Each new row is followed by its nearest point in the smallest flat space through zero that holds the last named rows.
In the rows, zero is written as 128.

Z_329:
[[118 103  88 152 139 100 131 109]
 [135 129 140 117 108 149 128 113]
 [ 98 103 141 112 105 152 117 107]
 [144 120 137 126 108 122 135 109]
 [124 131 114 139 112 117 125 138]]
New rows:
[141 124 109 167 167  95 129 140]
[137 129 102 151 166  90 137 139]
[114 111 132 128 128 137 123 121]
[112 114 130 123 128 134 124 119]
[127 139 150 103  99 134  75 159]
[111 143 155 114  96 141 115 161]

Z_349:
[[ 98 115 118 122 159 131  89 166]
 [123 123 103 163 118  64 166 106]
 [131 137 119 113 157 114 144 124]
 [127 141 167  99 133 112 146 129]
 [118 131 145 103 103 124  89  86]]
New rows:
[148  96 101 109 129 154 161 131]
[150 133 111 134 139 151 147 130]
[146 142 110 147 106 128 161 139]
[147 128 119 154 116 131 162 130]
[149 139 100  95 141 143  97 103]
[137 137 105 101 147 150 102  95]
[141 113 111 100 121 142 127 159]
[131 128 127 125 139 149 124 146]
[130 133 154  95 114 157 108 161]
[126 130 164 106 125 161 108 152]

Z_935:
[[125 116 138  93 156 116 132 136]
 [159 151 125 112 103 168 128 115]
 [142 131 146 121  99 139 145 135]
 [147 130 164 129 129 129 131 122]
 [143 116 135 149 124 121 129 119]]
New rows:
[128 141 120 140 102  96 124 176]
[104 125 127 140 105 117 142 148]
[124 121 127 113 123  90  92 131]
[119 119 126 127 145 114 125 131]
[131 121 110 136 143  88 122 121]
[124 107 114 140 148 108 122 123]

Z_737:
[[127 137 132 149  95 124 100 116]
 [ 91 148 154 163 112 146 130 128]
 [ 85  91 134 125  96 124  90 116]
 [112  84 138 150 116 119 163 106]
 [102 105 132 112 131 118 134 112]]
New rows:
[126 115 127 132 148 109 124 129]
[128 117 125 120 133 124 133 125]
[106 109 110 112 147 123 130 153]
[114 106 124 105 146 136 128 145]
[118 157 130 124 125 151 148 110]
[117 155 140 133 136 130 142 120]
[166 100 139  93 149 143 134 109]
[149 107 112 103 146 116 140 127]
[128 108 117  82 152 139 163 131]
[126 106 120  93 165 125 156 135]
[106 109 132 144 150 113 124 121]
[109 112 134 127 128 126 136 121]

Z_79:
[[ 99 100 131 137  83 151 128 114]
 [102 115 152 121  78 132 133 108]
 [129 141 126 136 117 186 119 124]
 [149 136 108 134  88  99  91 119]
 [131 144 137 123  98 138 135 110]]
New rows:
[131 122 129 157 137 115 124 166]
[128 115 117 134 147 118 116 142]
[123 134  93 142 127 145 142 108]
[136 127 100 145 121 147 146 119]
[144 105 137 108 110 125 113 129]
[123 123 135 125 113 119 111 128]
[105 142 144 135 138 137 129 126]
[119 130 144 121 135 141 131 130]
[111 150 115 138 126 114 140 132]
[133 130 122 129 128 119 139 124]

Z_844, 5 rows:
[[153 162 156 129 112 156 122 120]
 [ 93 143 126 117 114 151 124 139]
 [ 98 125 133 121 128 111 173 146]
 [ 83  91 110 138 137 106 161 127]
 [119 148 107 146 137  84 137 111]]
New rows:
[109 113 140 132 120 179  90 128]
[114 113 130 125 114 182  96 123]
[122 125 123 123 110 171 126 181]
[114 123 138  99 117 163 121 160]
[ 76 144 121 134 132 126 130 101]
[ 82 143 112 144 119 127 133 110]

Z_790:
[[106 118  85 101 123 159 148  94]
 [ 96  97  84 156 124 134 165 113]
 [ 87 125 113 117 103 153 128  82]
 [ 90 119 113  97 110 150 150 111]
 [133 141 107 125 164 118 137  82]]
New rows:
[137 123 128 142 131 160 144 108]
[128 124 110 133 127 138 127 114]
[121 169 141  92 118 138 116 146]
[130 144 152  87 119 137 116 136]
[156 124 134 105 138 143  98 145]
[161 137 131 108 128 141 107 145]
[110 143 134 115  84 104 108 134]
[110 132 155 123 103 132 114 131]
[117 150 133 106 138 146 117  94]
[121 146 131 102 131 137 117  91]

Z_69, 5 rows:
[[125 121 131  97 118 118 149 141]
 [148 122 153 170 149 115 103 123]
 [110 142 103 114 135 113 106 136]
 [138 174 121  96 134  80 146 109]
 [152 199 137 123 107  94 152 138]]
New rows:
[151 120 139  85 127 122 142 129]
[133 118 138  99 125 112 154 128]
[124 129 119 106 127 144 116 121]
[116 126 112 117 128 136 127 123]
[161 140 120 132 156 130 110 139]
[133 138 131 143 138 116 112 128]

Z_891 (5 x 8):
[[137 111  99 133 154  85 111 129]
 [130 114 153 122 127  86 134 114]
 [145 129 141 121 151 136 130 154]
 [128 140 118 141 130 151 134 131]
 [166 106  90 139 120 112 129 128]]
New rows:
[136 155 104 121 120 123 145 118]
[131 130 114 141 121 132 133 120]
[104 120 115 123 106 129 143  95]
[109 129 121 133  99 125 129 100]
[134 120 145 137 122 103 126 162]
[142 119 142 120 137 113 130 137]
[136 143 136 153 143  93 127 156]
[137 128 133 140 160 106 134 134]
[107 136 119 141 161 130 152 117]
[113 146 126 152 153 126 136 122]

Z_40 (5 x 8):
[[123 127 102 129 100 144 143 167]
 [120 104 108 101 148 148 132 109]
 [133 118 169 104 124 112 119 152]
 [127 107 123 125 134 124 119 114]
 [144 115 114 124  93 123 113 145]]
New rows:
[152 124 117 157 108 158 159 140]
[126 140 103 143 110 140 140 144]
[140 103 104  96 143 152 160 128]
[120 110 104  93 139 157 141 128]
[122 152 123 104 108  96 160 135]
[132 146 135 122 119 133 135 146]
[161 149 142 129 125  94 115 104]
[154 149 148 133 122 108 104 103]

Z_997 (5 x 8):
[[158 128 150 112 124 140 118 141]
 [110 131 173 140 109 108 149 119]
 [122 138 139 104 122 144 150 104]
 [161 155 168 132 107 161 132 143]
 [114 134 139 147 156 144  99 141]]
New rows:
[144 157 130 153 131 126  96 118]
[132 139 130 150 132 140 115 144]
[142 125 112 116 114 153 153 138]
[148 138 112 117 114 144 141 125]
[120  90 126 127 142 169 154 133]
[123 132 123 116 138 143 128 119]
[ 74 121 122  94 155 128 123  93]
[ 80 117 123  99 163 129 130  91]
[132 125 117 104 121 154  87 118]
[140 127 119 106 146 150 112 129]
[ 99 171 108 106 164 137 144 102]
[ 94 143 109 114 149 157 140  96]

Z_158:
[[127 123 156 134 149  86 131 162]
 [124 132 136 124 103 123  98 125]
 [111 129 133 129  95 131 126 111]
 [109 129 146 131  73 142 123 137]
 [126 125 116 125 103 177  92 102]]
New rows:
[152 140 112 134 116 101 138 111]
[136 145 111 117 122 104 137 115]
[136 147  98 145 115 140 117 131]
[141 139 111 119 115 143 122 127]
[122 162 111 160 160 113 139 159]
[142 132 125 127 153 112 147 152]

Z_530, 5 rows:
[[108 114 124 127 132 149 126 142]
 [142 153 105 142 120 167 127 124]
 [107 173 145 170 157 183 141 145]
 [ 98 126 117 126 191 112 160 134]
 [168 102 112 149 159 140 130  77]]
New rows:
[131 132  98  97  97 130 140 160]
[119 137  94  99  98 127 126 150]
[106 119 162 129 123 155 111  96]
[126 110 157 146 125 148 115 125]
[137 107 126 133  95 135 114 136]
[134 111 130 123  98 139 110 129]
[101  99 156 112 127 141 151 109]
[112  98 145 129 139 129 124 132]
[105 108 117 115 139 124 150 100]
[122 106 114 120 150 120 136 122]

Z_981, 5 rows:
[[140  93 126  93  98  90 109  81]
 [147 113 143 101  89 101 152  95]
 [129 115 106 156 113 138 128 140]
 [123 133 110 131 131 102 135 114]
 [112 141 105 101 127 104 124 123]]
New rows:
[ 88 135 127 120 122 131  92 145]
[111 132 112 110 135 138  98 145]
[138 116 129 147  95 103 135 117]
[141 110 120 141 103 113 143 111]
[109 111 137 142 134 101 125 133]
[128 124 122 138 136 118 124 118]

Z_104, 5 rows:
[[132 138 172 139 121 121 154 140]
 [104 136 149 124 109 129 132 132]
 [145 104 154 121 118 140 112 114]
 [104 168 150 144 132 145 156 159]
 [124 122 131 149  88 104  96 144]]
New rows:
[138 129 137 119 134 104 108 122]
[137 116 128 128 122 114 123 122]
[115 111 114 111 135 115 124 137]
[120 124 112 119 127 118 125 120]
[110 134 127 135 140 115 105 134]
[119 133 117 133 121 125 119 135]
[142 126  87 155 157 112 114 118]
[150 125  83 140 148 115 119 131]
[115 147 114 114 112 146 137 152]
[104 147 121 129 126 141 129 139]

Z_525, 5 rows:
[[132 156 151 151  65 127 131  94]
 [122 133  96 134  78 126 157 146]
 [171 120 141 100 145 117 151 121]
 [142 107 134 144 134 122 153 102]
 [131 136 197 120 112 130 122 147]]
New rows:
[148 121 148 159 139 127 116 121]
[129 120 151 141 138 128 125 109]
[156 153  98 144 151 127 107 149]
[130 139 101 112 143 129 112 130]
[152 129 157 113  99 115 127 114]
[152 141 158 118 106 123 136 116]
[106 128 127 116 100  98 113 125]
[120 142 126 130 108 131 121 132]
[144 145  97 161 131 116  99 143]
[117 139 101 130 128 131 112 123]

Z_419, 5 rows:
[[117 104 133 167 144 117 146 126]
 [105 103 130 152 112 110 110 104]
 [ 90 110 168 172  91 112 141  89]
 [ 89 123 126 150 125 128 135 133]
 [127 110 145 119 140  98 165 117]]
New rows:
[133 122 125  95 133 133 110 134]
[136 132 115 100 129 125 114 131]
[142 117 126 117 127  81 116 111]
[140 104 127 111 129  97 119 106]
[149 117 142 123 137  96 127 138]
[147 114 131 120 140 111 135 120]
[142 112 116 131 137 132 114 157]
[140 123 109 133 146 133 116 141]
[140 125  79 119 142 129 131 143]
[135 124  98 116 154 128 118 149]
[122 130 116 126 153 140 115 100]
[130 122 118 129 131 126 116 128]

Z_320:
[[ 95 154 121 135 123 116  83 167]
 [138 134 150 137 113  82 132 177]
 [113 152 103 175 113 130 150 156]
 [164 118 148 120 103 103 100 176]
 [104 126 133 119  91 104 155 161]]
New rows:
[115 145 129 119 141  98 116 132]
[110 140 140 124 142 106 116 135]
[151 145 161 125 151 137 136 140]
[149 128 142 134 144 114 127 127]
[ 98 160 100 131 158 109 151 121]
[ 89 152 122 146 151 118 147 117]
[141 162  95 123 133 131 162 142]
[126 135 116 151 123 132 151 132]
[132 149 154 132 137 151 107 157]
[134 137 128 136 132 125  99 144]

Z_813:
[[129 136 147 163 145 126 132 162]
 [100 118 135 113 111 104 151 119]
 [133 160 151 150 137 113 169 144]
 [103 127 176 140  92 159 152 128]
 [135 162 159  83 145 106 161 116]]
New rows:
[124 147 131 132 129 151 145 124]
[136 143 138 134 121 142 141 123]
[154 125 113 122 103 142 160 130]
[137 141 117 134 110 138 146 110]
[126 151 149 110 145 135 124 150]
[134 141 156 116 148 131 125 140]
[119 102 132 128 126 124 108 108]
[116 107 123 119 121 130 112 124]
[161 151 133 149 131 123 104 152]
[151 143 127 149 151 137 118 146]

Z_312:
[[116  87 140 130 120  98 151 144]
 [ 94 120 115 119  92 168 133 109]
 [ 81 127 122 139 118 109 157 146]
 [132 126 109 139 111 127 148 141]
 [125 115 160 108 101 136  97 171]]
New rows:
[142  92 125 119 109 114 138 136]
[142  91 131 127 111 120 140 137]
[135 124 113 132 132 107 146  79]
[133 117 113 136 146 122 150  88]
[133 113 141 108 132 132  79 130]
[137 120 157 108 130 138  94 129]
[126 130 156 134 156 123 124 139]
[126 132 147 125 148 110 117 134]
[102 141 140 131 111 129 126  86]
[ 98 131 128 122 131 142 128  99]
[125 144 114 142 161 174 161 121]
[125 151 102 138 134 141 139 104]

Z_108, 5 rows:
[[157 104 128 117 129 101 102 122]
 [149 139 101 131 127 120 115  94]
 [ 99 117 142 104 101 125 113 143]
 [102 135 135 125 125  96 153 116]
 [108 109 102  99 134  98 126 163]]
New rows:
[128 149 125 107 129 109  92  79]
[135 136 116 119 105 108 106  83]
[133 132 102 141 148 112 187 105]
[128 148 108 147 158 104 170 111]
[134  99 145 130  99 115 109  88]
[140 120 152 121 103 110 104  95]
[111 178 105 124 121 172 151 127]
[101 167 101 139 123 172 145 124]
[113 148 104 142 127 153 136 149]
[112 145 106 132 133 158 139 143]

Z_523:
[[133 149 152 137 131 151 135 135]
 [144  72 114 153 166 133 131 147]
 [114 150 160 136 145 109 111 165]
 [ 88 135 128 131 143 151 126 139]
 [180  96  97 136 105 153  99 143]]
New rows:
[ 98 139 138 131 151  99 142 106]
[ 97 135 140 122 147 100 149 114]
[125  97 149  94 123 144 124 130]
[128 122 121 129 128 135 127 127]
[105 135 111  96 137 155 153 154]
[ 98 132 121 127 133 153 129 128]
[145 122 107  96 138  96 132 117]
[136 114 115 117 122  93 130 112]
[124  96 120 160 119 132 122 151]
[133 103 116 139 140 136 115 148]
[118 156 148 143 104 157 158 156]
[124 160 153 134 126 162 133 135]

Z_822:
[[101 141  81 110  90 136 112 125]
 [136 114 105 131 126 145 119 117]
 [130 136 140 173 136 166 121  98]
 [136 133 135 121 152 166 158 127]
 [131 168 133 145 163 123 141 117]]
New rows:
[129 136 110 130 108 118 115 115]
[121 133 108 132 115 120 111 121]
[162 104 165 142 133 142 131  98]
[150  99 158 154 143 145 128 119]
[107 138 168 130 126 186 139 131]
[110 137 165 135 119 182 152 127]
[118 127 139 127 140 101 132 109]
[130 135 137 134 136 107 126 130]
[128 104 146 118 165 121 150 163]
[146 112 152 108 152 119 153 148]

Z_575 (5 x 8):
[[145 134 132 137 125 119 152 103]
 [135 175 106 158 104 107 135 139]
 [119 143  99 153 146 166  92  91]
 [137 128 111 149 133 158 118 111]
 [130 129 120 146 131 113 131 127]]
New rows:
[124 100 161 133 123 110 103 133]
[118 104 136 120 140 114 125 138]
[113 110 101 132 152 105 151 138]
[124 109 125 143 141 101 129 135]
[108 112 128  97 112 146 139 132]
[125 120 143 100 124 144 127 137]
[123 155 112 148 114 101 103 123]
[116 160 109 148 126 107 116 128]
[153 143 152 138 123 105  96 105]
[125 142 127 132 131 115 131 108]

Z_756, 5 rows:
[[161 199 107 146  93 151  98 178]
 [158 199 101 122 107 118 152 161]
 [101 199 151 150  91 168 118 131]
 [100 196 139 139 125 184 137 163]
 [135 172 182 133  75 186 146 167]]
New rows:
[112 157 131 123 107 159 152 126]
[113 162 145 128 116 147 148 132]
[129 139 124 126 161  99 133 161]
[135 134 104 120 152 122 140 146]
[100 156 155 104 141  98 132 132]
[110 146 130 123 132 123 151 115]
[ 94 148 119 136 107 157 138 158]
[113 160 136 134 127 159 132 146]
[152 121 138 104  98 144 137 118]
[147 121 149 123 102 127 139 131]
[126 161 160 101 143 111 126 137]
[124 146 131 124 125 129 146 130]

Z_372, 5 rows:
[[132 115 131 150 132 120 158 162]
 [ 98 102 129 136 122 108 144 144]
 [116 114 161 126 138 140  89 142]
 [149 115 119 142 134 124 114  97]
 [133 128 144 119 139 109 150 138]]
New rows:
[141 133 131 116 114 148 130 116]
[136 143 123 122 126 138 123 120]
[107 128 119 156 139 136 140  79]
[127 117 105 137 120 120 124  98]
[137 131 161 142 122 133 136 123]
[139 126 141 130 138 127 127 135]
[123 119  98 122 103 136  79 145]
[108 125 115 137 112 154  96 126]
[101 119 117 128 106 146 146 137]
[100 127 111 132 109 134 137 143]

Z_209:
[[144  91 115 145 129 129 109 120]
 [117  99 126 139 150 129 158 111]
 [134  79 160 110 152 146 116 137]
 [130 120 108  85 115 130 130 136]
 [ 92  79 130 112 140 148 100 146]]
New rows:
[146 132 136 151 117 164 112 128]
[142 129 139 146 126 128 106 130]
[149 110 142 132 125 109 126 144]
[150 117 138 128 130 129 120 127]
[141 123 133 147 115 119  94 127]
[144 125 128 149 120 127  95 131]

Z_246 (5 x 8):
[[140 122 100 106 112 146 149 142]
 [158  94 124 112 163  95 153 156]
 [153 118 120 120 163  93 160 158]
 [138  94  78 132 110  83 162 139]
 [167 117  71  62 122  78 161 168]]
New rows:
[111 149 163 128 128 118 116  83]
[111 148 153 139 129 121  96 108]
[134 137 117 132 124 143 131 128]
[127 136 122 129 122 142 135 130]
[100 103 120 142 130 133 107 110]
[116 106 134 145 115 130 113 109]
[100 128 145 129 115 117 127 153]
[124 133 130 132 128 121 124 124]

Z_721, 5 rows:
[[102 136 118 112 179 132 126 125]
 [166 139 150 110 137 164 107 158]
 [136 117 152 138 128 116  96 166]
 [130 116 121  69 142 142 109 129]
 [ 94 100 127  94 112 101 129 144]]
New rows:
[155 149 160 104 153 123 137 151]
[137 139 145 116 144 150 125 157]
[139 136 159 136 102 123 111 126]
[147 123 139 141 106 126 118 138]
[113 159 122 130 150 135 117  96]
[124 140 113 134 159 135 129 103]
[121 162 160  98 117 107 123  95]
[127 125 121 115 123 129 132 118]

Z_129, 5 rows:
[[ 85 103 117 135 156 148  76 163]
 [ 95 150 133 138 142 129 134 146]
 [116 133  92 139 170 137 134 107]
 [102 102 104  97 136 136 136 128]
 [ 80 125 165 150 117 155 135 120]]
New rows:
[123 128 149 140 107 147 115 123]
[123 121 154 143 113 139 119 124]
[119  98 117 152 138 114  90 118]
[130 107 120 142 142 142  93 126]
[155 165 118 139  99 126 101  81]
[169 137 134 151 123 125 127 101]

Z_482 (5 x 8):
[[171 106 124 110 152 111 137 153]
 [145 151 125 117 145 113  66 129]
 [126 120 120 142 141  69 125 176]
 [128 142 144 130 128 110 116 127]
 [112 127 108  84 123 139 162 106]]
New rows:
[127 154  98 141  96 126 130 123]
[105 134 117 133 120 132 122 124]
[150 124 112 161  98  95 142 104]
[124 125 139 143 123 119 139 135]
[121 161  96 150 125  97 100 150]
[107 140 110 142 132  98  91 150]
[155 119 150 101 115 127  99 125]
[156 136 143 113 139 128 110 119]
[147 100 124 131 159 157 155 126]
[155 100 122 126 135 156 152 132]
[118 122  97 156 105 120 144 115]
[102 121 114 144 118 134 141 134]

Z_280, 5 rows:
[[137 124 126 162 138 123 119 133]
 [121 146 134  94  97 148 161 154]
 [115 114 130 120 111  90  97 135]
 [131 132 110 130 140 132 132 140]
 [100  98 142 144  94 107 117 167]]
New rows:
[ 99 123 146 128  95 115 130 131]
[111 114 151 122  97 119 126 137]
[136 118 159 100 151 137 113  98]
[126 123 142 110 137 131 123  84]
[126 136 162 107 124 156 112 130]
[126 132 147 115 113 137 138 116]
[157 133 100 107 127 149 140 145]
[137 150 106 112 136 141 145 144]
[100 148 138 102 135 160 121 135]
[118 129 126 102 125 144 145 127]

Z_397 (5 x 8):
[[143 124  95 125 128 137 122 165]
 [118 141 109 135 138 112 102 109]
 [ 89 147 144 130 154  71  97 134]
 [124 129 116 109 110 120  97 162]
 [ 91 151  94 120 132 117  99 146]]
New rows:
[130 141 123 147 112 111 120 146]
[128 129 123 126 130 117 115 141]
[145 140 155 143 118 130  79 102]
[142 125 140 126 113 111  94  94]
[150 137 117 135 124 152 112 139]
[146 123 107 127 120 140 121 134]

Z_591 (5 x 8):
[[143 107 132 145 121 138 110 149]
 [ 96 131 149 142 144 126 146 141]
 [129 126 145 113 135 111 108 157]
 [142 130 155 165  84 110 136 142]
 [112 146 170 135 125 143 164 135]]
New rows:
[125 135 127 142 149 131 130 163]
[116 118 139 135 142 130 123 148]
[151 154 129  84 146 137 166 143]
[134 152 146  84 137 144 140 122]
[135 127 127 159 135 157 153 129]
[124 120 132 154 126 160 147 123]

Z_33, 5 rows:
[[147 117 167 133 151 122 146 112]
 [112 116 105 141 161 173 179 103]
 [ 90 163 155  92 127 168 139 118]
 [105 116 114 144 139 151 117  94]
 [123 124 112 168 134 140 143 136]]
New rows:
[121 111 137 149 131 131  96 128]
[122 122 134 152 126 123 102 117]
[146 130 122 100 105 100 136  90]
[143 116 125  93 130 112 120 114]
[167 119 138 148 111 105 124 139]
[156 118 137 146 125  97 122 145]

Z_805:
[[118 148  78 131 117 124 126 140]
 [167 139 127 132  60 116 128 134]
 [145 119 114 127 123  89 106  88]
 [140 109 130 134 110 139 117 141]
 [132 149 104 118 135 136 141 102]]
New rows:
[160 122 138 126 149 114 107 154]
[128 111 140 134 127 119 115 135]
[161 127 121 157 116 101  96  96]
[153 114 118 130 109  96 105  98]
[110 124 127  98 108 122 159 116]
[131 146 131 123 124 127 142 121]
[141 137 116 119 153 127 122 100]
[131 130 115 120 146 127 129  95]

Z_323 (5 x 8):
[[109 153  80 135 142 108 130  67]
 [118 158 122 133 154 139  99 100]
 [139 140 109 105 153 120 123 108]
 [101 134 137 138 106 114 121 103]
 [107 142 125 121 125  84 135 103]]
New rows:
[131 130 134  95 130 144 155 129]
[143 118 126 108 129 127 132 132]
[126 120 172 127 114 136 134 139]
[124 118 162 126 109 131 121 147]
[144 124 134 132 177 168 127 132]
[149 137 120 130 162 163 114 144]
[105 122 132 133 142 126  98 139]
[120 140 143 135 135 131 114 131]
[123 137 149 136 126 127 125 154]
[123 132 151 138 130 126 125 152]
[124 159 122 123 105 121 155 152]
[124 126 129 136 125 111 145 143]

Z_222:
[[128 125 170 150 148 122 146 133]
 [135 116 127 139 116 115 133 164]
 [187 116 126 122 129  94 128 123]
 [125 147 161 114 109 110 108 100]
 [134 135 143 119 192 110 151  97]]
New rows:
[144 147 135 150  99 117  94 142]
[139 127 141 131  89 119 112 137]
[103 101 102 112 107 108 126 139]
[114 129 102 114 113 116 120 151]
[128 115 128 120 160 122 104 102]
[133 135 126 116 149 124 130 102]
[138 107  96 130 145 119 157 155]
[140 111  97 132 150 121 147 159]
[133 162 105 101 121 137 108 158]
[117 132  99 110 112 122 116 138]

Z_555:
[[102 117 118  60 134 161 165 144]
 [118 151 138 119 127 145 174 128]
 [118 116 164 139 147 108 133 134]
 [125 134 170 141 111 112 124 142]
 [137 152 127 125  91 138 103 133]]
New rows:
[130 129 101 172 117 140 167 125]
[143 133 103 159 117 126 170 116]
[138 121 125  99 133 134 149 128]
[121 121 120 108 131 138 147 132]
[118 116 136 127 132 121 113 117]
[126 119 134 127 138 121 113 129]
[125 131 128 148 136 105 118 126]
[133 125 134 149 136 114 118 123]
[118 127  90 126 139 129 132 124]
[132 121  98 123 139 136 133 118]
[101 137  91 111 144 146 123 112]
[125 135  98 106 149 151 125 114]
